The same things were measured in two ways. Each way mixes the same 10 hidden numbers, adds some noise and spreads widely along 5 directions of its own, which tell nothing about the thing.
Some things both ways: the first way, then the second way.
[  3  53 -11  11   8  -9  11   5   9  -3 -43 -28 -29 -11  -1 -16  51   6
 -38 -19  34]
[  5   6   2   8   6   2 -37 -34  14  -8  10 -23  -8  19  18  24  18  20
  -3]

[-16  -8  20  -1   5  -5  -1   2   5   9 -11  12  23 -21  -7 -11  12 -16
 -13 -18  18]
[-22  17   9   3  19 -37  -1  -1  26  -9  -3 -27  -3  17  22  -9  -4  14
   4]

[ -7 -20   2  -4 -37  26  14 -57 -12 -29   9  10  -8 -15  23 -10  -7   9
   9  67   6]
[  2  -9  22  33  -6  37  34  22  -5 -10  -2 -13 -13 -36 -18 -24  12  13
  11]

[-20  19  -6  -3  -6  -3  13   0  16 -24   1  -9 -28 -11  11  -3  16   7
 -22  11  15]
[ 12 -40  30  -8  10  18  34 -12   2   1   8  -8  -1 -26 -29 -21 -26   0
  34]

[ 15  -8  10  22  -8  16   5 -19   9  -4  33 -21   7 -47   2 -14 -15  -2
 -51  26   9]
[ -7 -23  25  -3  -4  44  33 -21  -1  11   3  -1   0  -5  -8   7   2  30
 -26]

[  8  -2 -19  -5 -18   3   2 -16 -12 -18  40   7 -18   1   2  15  10  20
   5  28  -9]
[-12  27  -1  -7  -6 -10  -6  24 -11   9  -3  22   1  24   6   1   7  14
 -10]

[  4  -1  37   3  -4  20 -17  -1   7   2 -19  -7  -2 -40 -22 -17  22   3
  -1 -11  20]
[-47  59  -2  17   4 -31  30   7  26  13  -4 -55 -28  -7  25  -6   9  27
 -29]

[  9 -27  -7 -10 -26  13  -3   3  13 -22  -9  12   1   2   4   8   7  -4
   1  15  -2]
[  1  20  15 -16  27   0 -38  30  17  -6 -55 -19  -4   3  38   7  34 -14
 -21]

[-13 -30  -2  -8  -6  12  -1   9   7  28   7   0  67  -2  12  29 -18 -34
  24  -5   4]
[ 44 -33 -14 -16 -12  17  61  -4  14   1 -45  35  -4 -42 -67  -3 -14 -44
  38]

[-32  24  -1  -5  10   8 -23  10  35  -1  -4 -11  -5  17   7  -9  15   1
  16   7  19]
[-21  16  33  13  16 -44  -8  29 -28  -4  41  -6  11  24  17 -24 -35  15
   6]

[ 28 -42   6  16 -40  36  23 -25 -17 -21   0  -2  -7 -35 -14   7  -6  -2
 -25  31   0]
[-23 -29  11 -32  25  35 -12  -1  -4  -8  -1 -14 -25  35 -32   8  28   3
  -5]

[-21  29 -31 -12 -17 -12  15 -40  -8   2   4   7 -10   2  -6  10  54  22
 -28  30   4]
[-28  17  28 -19  14 -29 -56  24 -39 -36  65 -44  35  52   1 -33 -43  36
  12]

[-10 -10   7 -14 -14 -19   6 -22   1 -17  10  12   3 -51  18 -20  32  11
 -39  11  36]
[ 47 -13  33 -17  25   7  17 -31  49   1 -23   6  17 -26  23  10  20   0
   8]

[  0   7  -4 -12   8   6  -5  -9  -6  24  11   8  20  25   0  11  -4  -8
  32   1 -47]
[-22  -4  26  12 -25  -4  37  33 -37  -4  -2 -17   7 -36 -75  -3 -76 -15
   7]

[ 16  30   5  -5 -16   1   8   9  58  30   4 -17 -18 -13   9 -13  45  14
 -17  -6   2]
[-40   7 -10  42 -30 -20   2 -30 -22  -7   2 -50  -3  -4   8   3 -61  27
 -24]

[-14  24 -23  -2  16 -19  27  -4 -26  56   7 -16  27   1  -9  25  30   2
  -6 -29  -2]
[-31  88 -51  -3 -30  -8 -31  -7  16   6 -28 -51 -22  13  52  -1   8  32
 -29]

[ 10  33 -11   4 -13   4  33  29  10  11 -21 -35 -20  -7 -13  42  11  10
 -14 -25 -13]
[-29  12 -20   2 -17  -7 -35 -33  -2  -6   0 -28   4  33  -9  37 -11  19
 -28]

[-26 -35  21   0   7  12  -8   3   0   1 -60  -7   9   9  -8  -3 -33  18
   9   9  11]
[ -9  -4 -21  15  14 -14  26   7   6  -6  -6 -11 -43   7 -41  -8  22 -32
  24]

[-14 -29   5  -8 -12  -3  17 -12 -27 -25  11  15 -13 -23  -4  10  -3  16
  -9  13   2]
[  5  35  13 -14  36   3 -32   2  42   9 -42  15  -3  35  58  33  63   2
 -35]

[ 25   9  14  22  12  -7 -26  13  17  27 -10 -12  29 -10 -36   4 -14  12
 -44 -20   1]
[-26  19  18 -17 -10   8 -15   9 -14   8 -25 -46 -11 -17  -5  24 -20  -1
 -36]

[-11 -31  -2 -12 -28 -12  52   5 -26  -2  36  39   7 -13 -16  49  -4 -13
  -6 -17 -24]
[-29 -12 -11  -9 -14  13   9 -17  -5  -2 -47 -37 -17 -10 -16 -17 -57  -5
   2]

[-11 -66  18  -7 -22 -10 -20 -18 -29 -14  28  61  41  -7 -33  25 -30  18
   7  20   8]
[-13  21  -8   4   0 -19   9  37 -19   4 -35  10 -14   7   0 -14 -17 -25
 -11]

[  4  -2  21   7   8 -37  11 -33 -20  21  63  40  35 -48   1 -29  15 -16
 -37 -17  19]
[-22   7  54  -2  12 -21   6  -9  11   8  26 -46   5 -20  26 -13 -53  43
  11]

[-22 -68   9 -14  -1  10   6  28  47   7   3   1  30   7  13  10 -46 -17
 -16  13 -39]
[ -5 -18  37 -17  41  11 -33   2   6 -12 -80   3  24  26  41  21   7 -30
 -56]

[ 12  13 -12  -1   6   5  19  26  -7  -6  -1 -26 -47   7  27   1  18   9
  38 -20   9]
[  5  35   8  -5  12   1 -12 -12  21  35 -20 -13 -57 -14  46  28  30   3
  -6]

[-12 -10 -21   8 -18   8  35 -13 -13   6   6 -14  -1  14  -6  43 -32  22
 -12  31 -20]
[-59  33 -50  36 -43   6 -15   7 -47 -13  11 -47 -19  32   3 -30 -15  41
 -29]

[  4  34  17  10  12   9 -23   4  28  41   4   6  12  23 -11 -20  23 -15
  31 -20   8]
[-12   9  -3  36 -22  -4  25  19  -8  17 -31   4 -37 -33 -35   8 -35 -19
  21]

Other things, the second way, with their names:
(410): [-13 -32   4   7  16   3  22  -6  14   6 -12  12 -25  15 -36  15   9  -7
  12]
(550): [ 24  -8  17   8  -6   6   3 -18  -5   6 -12  19  -6 -13   2  14 -16  -3
   8]
(141): [-33  -5  25  14  11 -14 -49  -4 -44 -12  19 -26   0  40  19  21 -23  15
 -30]
(782): [-45   2  -1  20 -28   0 -12 -10 -55  -7  22 -43   1  17  -6  -7 -47  33
 -35]
(740): [-28  17 -25  16  -7  10 -29  -3  -4 -27  15 -63 -12  19   6 -16  25  39
  -8]
(27): [-12  27  19  -4   7  10 -20  23  -3 -17  -2 -51 -11  -8  17 -11  15  14
 -12]
(217): [-42  10 -20  13  -9 -24   0   5   5   5  13  -2  -2  38 -27  13  -2  27
  -1]
(733): [-18 -48  -2 -37 -10  12  16 -36 -42   7  29   9 -18  24 -75  17 -51  -6
  18]
(120): [-13   9 -35  22  -8 -33  28 -20  39  -9 -36   4  13  13 -20  11  -8  -2
  -1]
(170): [-31 -17  25   6   9 -38  30  -4 -10  11  66 -12 -26   8 -54  -6 -51  19
  53]
(516): [  1  -9   9 -22  13  -1   1 -16  25   6  -1 -29 -21 -12  -5   6   4   8
  19]
(658): [-16  -6 -21   2  11 -33  11 -15  15   4 -14  24   5  44  -5  -2  -5  -5
   7]
(371): [ 35  44 -11 -27  -6 -13 -30  -7   8   4  -5   5   5   8  17  25  31   0
 -12]
(446): [ -1 -37  40 -33  14   3 -12  15 -47   4  -7  49  14  31 -55  25 -49 -39
   2]
(411): [-17  70 -18 -37 -10 -27  21  38  17  34 -67 -10 -39 -28   5  -5 -10 -27
  -4]
(792): [-41  18 -57  15  -1 -27   7   5  24   3 -11  -7 -31  42  -3 -14  27  22
  17]
(552): [-14 -31  19  12   9  -4   4 -24  -9  22   1  22 -24  22  10  10 -26  15
  13]
(231): [ 13 -18  35 -36  22  30  26  -3  42 -11 -54 -25  15 -32  -4  -5   6  -7
  -8]
(417): [ -7  23  24   1  13  10 -27  22 -11  -1  15 -35 -38  -4  -7  23  27  -6
  -6]
(82): [  8   4   6 -26  10   3   8 -14  39  13 -38 -21 -17 -28  -2  13  -3 -12
  13]
(555): [-29  -5 -13 -13  23 -48 -20  -1   5 -23  35 -21  -6  53 -36 -24 -28  -1
  53]
(374): [-58  55  -4   4 -17   9   7  18  -7  12 -12 -34 -11  17  35 -17  -6  44
 -46]
(100): [-27   0  17  28   4   3  -4  38 -21 -11 -21  12  25  28 -13  -6 -14  -2
 -22]
(467): [ 45 -23 -10 -15  22  26 -13 -20  33   7 -54  48 -18  18   0  29  57 -33
  12]
(104): [ -3  12 -11   2   1 -12  20  -1  26  -5 -18  -8  -5   1  -7 -11   7   4
  10]
(306): [-20  19  -4   3   4 -40  -4  31 -13   6  -4  24   1  29   4 -21 -24  -3
  16]
(173): [-11   5  35 -15  17  11   9  27   7   3 -17 -26 -23 -23   0  -9  -6  -2
   5]
(211): [  1  22  47 -11  18 -16   7  19 -18  14   9   6  -4   2 -14  33  -3 -17
 -30]
(784): [ -7 -10   2 -19   6  -5  -1  -1  -1  -4 -12  19  24  38 -50  37   3 -15
 -21]
(215): [-13  21 -26   2 -18  -4 -20 -25   3   6 -16   1   6  27  46  -7  -5  41
 -11]
(367): [-39  27 -16 -24  -3 -36  36   2   4  21   7 -10 -24  15 -28 -11 -29   4
  12]
(409): [-33  11   8  -5  -8 -34  34  16 -23  13  -9 -21 -12  -8 -26   7 -38 -11
 -25]
(298): [  6  19   0  16 -13  24  -3 -18   1   5 -61 -39 -34 -40  36  18   5  -9
 -38]
(391): [-29   9   5  41  -6 -24   8  19 -10  -8 -23 -23  -3  -5   2 -16 -34  -3
  -4]
(110): [ 17  10   8  -9  34 -58  16  13  23  -1  -9   3  -2   1  40 -42   1 -14
  34]
(21): [-19   6  -6 -12  31 -30   1 -14  32  11  -7 -14 -36  22  19   2  22   4
  15]
(232): [ 14   4  10  11   0   1  -4  -1  14  -5  -6 -27 -10 -25 -16  13   0  -4
  19]
(383): [-14  21 -22   3  -6 -15  -6  -2  12  -7 -34 -16  -5  19  -3   0  -9  -7
  -4]
(452): [-14  -7  21  26   9  -8  18 -10  10  14 -15   2 -17  -4  -5  26  -7   1
  -8]
(164): [-18 -16  44 -10  36 -47 -23  18  -7 -14  40 -21  -4  19 -44  19 -19  -4
  31]
(387): [  2   1  31 -14  14 -35  18 -18   9   2  32 -25  -8 -10 -37  19 -23  -7
  19]
(400): [ 12 -19  14  43 -12   5  45  28   5  -1  -3  14   1 -39 -37 -22 -18   1
  44]
(796): [-15  -3  31  34  14 -34 -21  17 -29   6 -14   5 -14  14   0  28 -24 -28
  -8]
(701): [-27  -4 -23 -44   0 -23  -8 -10  -9  -9 -11   8  20  56 -19  -8 -29   6
 -10]
(180): [  5  26  26 -12  33 -42   6  15  11   8  13   9 -13  18   5   4   9 -24
  12]
(147): [ -6 -10   2  15  13 -36  13   0  -2  -6  -6  33  18  35 -27  19  -1 -21
 -14]
(628): [-28  46 -32  20 -31  10  17  32   9   6 -60   4  -9  -7   1   1  12  15
 -26]
(30): [-13  11  -3 -12 -13   4  60  10 -18  25 -48  15 -15 -19   0 -19 -34 -15
 -30]
(532): [ 13 -31  10  28  24 -56  -5   1 -18  -7  39  53   9  53 -22   6 -10 -16
  37]
(320): [ -1  12  23   1  25 -29   8  13   8   2   6   2   0  10   0   8  10 -12
  -8]
(655): [-20  26   7 -50  42 -31  10  23  44  10 -30  17  -7  34   1   7  34  -6
  -2]
(370): [-20 -15   8  13 -15   8 -25 -12 -28 -10  -1 -16   6  13   0   6 -26  18
 -17]
(75): [-37   6  26  16  -3 -11  36  24  -7  13  37 -28 -32 -22 -31 -12 -23  28
  24]
(394): [-53  69 -14  30 -38 -41  -6   1 -25  -1   4 -57  15   0  35   1 -46  39
 -57]
(490): [ -1  21  32  39  14 -19  -3  24   1 -18   4 -15  19  -3  32 -13   3  14
 -16]
(134): [-21   6  48 -20  13   8  21  39  -1  12 -11 -12 -21 -21 -56  29  -1 -11
  -6]
(23): [-12 -33  31 -24  -5  17  25  -1 -43  17  17  10 -15  -4 -50  -2 -56  -2
  16]
(257): [  8  21  16  34  -8 -30   9  -5  19  -2 -32 -21  10 -40  -4  27 -28 -16
  -7]
(766): [-22  14  -2  -6 -15 -12  44  -7 -13   9   5 -48 -39 -35 -36 -20 -52  -9
  14]
(99): [-14  -1  25 -21  24  -5 -10  -9   5  18 -16  -4 -30  14  15  21  -5  -4
  -6]
(221): [ 13  14   1   4 -10  -6  60  26  -4   1 -26 -26 -32 -65 -44 -37 -25 -41
  24]
(304): [-20  38  -8  23 -22  13  -4  16 -14  24 -44   8 -14  -4  59  -8  -2  22
 -33]
(787): [ -2  17  13  17 -16  -9 -20  22 -24  -4 -24  -8   1 -17  -9  28 -18 -13
 -19]
(359): [-17  -1  14 -11  19  -4 -19  -4   6  -4  -4 -32  -6  13   9   1  -2   9
   3]
(360): [  7  39   0  14  18 -11 -58  16  22  -8 -25   9   3  36  46  26  47   4
 -12]
(687): [-12 -17  25  23   5 -11  -1  22 -40 -16   3 -22  -5  -7 -15 -23 -40 -14
   6]
(182): [-23  22  15  24  -2 -20  -4  10 -11   4  35 -39 -25  -6  23 -22 -17  34
  16]
(720): [  7  -1 -38  51 -13  10 -47 -16  -7 -11  -6   8 -22  33   4  17  31   7
  14]
(428): [ 14 -20  15  -6  -3  16   9   3 -15 -13  21 -17 -13 -20 -57  -1 -16  -8
  35]
(356): [-14  48  -5 -14  20 -30  -7  30  -4   4   4 -16 -42  20  14 -18  17 -10
  10]
(302): [-24  15  42  14  40 -26 -11  15  19   1   1 -34 -32   4  -1  25  13 -16
   1]

Some of these things the first way, each followed by its name:
[ -4  23 -13   9  28 -12   2   5 -18 -10  -5  -7  -5  17  19 -15  -2 -17
   7 -17  13] : (182)
[-16 -44  13 -17  12 -13  -9 -15  15  19   7   8  14  -2  10 -19 -22  30
 -15  26 -26] : (147)
[ 10 -14  -6  15  11  -1  20   8   9  58  34 -29  17  -7  -3  12 -15  11
 -21  -9 -16] : (733)
[-27   2 -17 -12  -1  -9  21 -15 -17  -3  -6   8  -4  22  15  14  -5  12
  15  15  -7] : (360)
[-20  20   8   0 -13  -3  -3 -31  12 -16  17  23  -4   5  11 -11  -2   8
   2  33  14] : (400)
[ 22  37   1  14  36  -5 -42  29  31  41 -13 -29  46  -1 -13 -13  16 -23
 -20 -43   5] : (394)
[-21   7   2  18  36 -31 -32  17 -28 -13  15  41  38  17 -36   7 -13 -26
 -15 -37  23] : (306)
[  7   3  21   3   3  36 -32  50  45   6 -29  -8  16  34   8   3 -17 -38
  64 -25   6] : (796)
[ 47 -37  11  -1  -2  16 -34  28  13 -16   6   0   4 -10  -4  -6 -10  -3
  12 -11 -19] : (409)
[ -7  36  10   4   6   9  16  12  -3   0   3  -8 -33   1   3  -2  19  -6
  28 -23   6] : (170)
[-31  -9   1 -19  17 -17  10  -4  22  21  -1   8  -9  33  19 -14 -12  20
   5  14 -38] : (391)
[ -3  -6   0 -13  24 -18 -47 -24   3   9 -36   6   2   2  -7 -49  44  33
 -17  11  16] : (221)
[-28   2   5  -5   1 -13   7  18  31   1   8   1 -17  -6 -11   6  16  17
 -28  -7   5] : (658)
[-20 -22  20  -5 -12 -15 -28 -25  29  -4   7  31   2  -5   2 -28   4  38
 -11  35  43] : (532)
[ -5 -37  -8 -23 -22   0   2 -21  -1 -33  -8  29 -21  13  16  -8   9  21
  10  38 -12] : (687)
[ -8   0  -9  11  12  -1  -3  10  10   1 -23 -17   6   0   3  -9  11  -5
 -25  -6  28] : (467)
[-24   0   4  12  13   2  11 -17  -8  22  35 -11   5 -11 -20   9 -16  17
 -28  12 -20] : (374)
[ 11  18 -25  18   8  10  15  -2 -11 -12 -54 -32   3   3   9  -4   2 -19
 -33   0   7] : (740)
[ 19 -17 -16  13   9  -2   9   5  11  18  22 -22  17  10  14   6 -39   2
 -27  12 -30] : (782)
[-28  -2   5 -11  17  -9 -20 -29  13  -6 -19   6   9   5  20 -41   6   7
 -14  28   9] : (490)
[ 18   8 -24  -9  10 -27   8 -18 -17  -7  32  13 -23  -2  26 -32  47   7
 -12  -3  -1] : (550)
[ 13 -11  -5  -5  14 -10  15   2  13  19  32  -7 -36   3  19 -30  25  19
  -5  -4 -20] : (99)
[-19  -4   7  17   5  -7  20   8 -10  -1  -2   5   1   0 -21  17 -26   6
 -23 -10   6] : (792)
[ -3 -30   6   2  19 -17  18  19 -16 -14  -3   6 -14  -9   9 -11 -11  -2
 -12 -25   3] : (21)
[ -8  -1 -32 -12  17 -19  -3  -3 -10  40  -6 -33  36   3  23  19   1  20
   1   2   7] : (371)
[-14  32 -45  -2   6  -9  45  34  17   2  38 -34 -26  19  31  35   7  -8
  -8 -12 -13] : (215)
[ -3 -21  -3  -8  -3  -4  12   6 -17 -12  -8  -4 -10  -3 -18  34 -26  28
 -20   7 -42] : (784)
[-49 -15  -8 -16  -3 -13  54   8 -46   6 -16  23  18  15  -4  53 -15 -18
  26 -28 -13] : (555)
[  2 -10 -12  -1   2  10 -11  16   4   7  32   6  10  22 -15  23  -4  -8
  14  -2 -26] : (446)
[ 10  10  -7  13  11  23  -9  -2  11  42  31 -10  49  15   2   1  -1 -47
  15  -8 -22] : (628)
[-11 -52 -16 -16 -22 -11  36  -6  -2  29  59  11  29 -17  -5  44 -12  15
 -26  15 -36] : (701)
[-44 -12  18  -7 -24  20   0 -36  36  22  21  13  17   7 -16  11 -19  26
  -7  59 -18] : (100)
[-28  -3  26  -1  16   1 -41   3  -1  -1 -35   6  18 -12 -24 -15  15   9
   9 -13  47] : (180)
[ 24  -4  -4   9   2  20  -8  -3 -43 -30 -53  -8  -9   8  -5  -1  -8  -5
  27  -5   7] : (417)
[ -1  61  -8   0  10   2  -4  -2  45  33 -39 -38 -21  13  14 -31  54  13
  -9  -2  14] : (232)
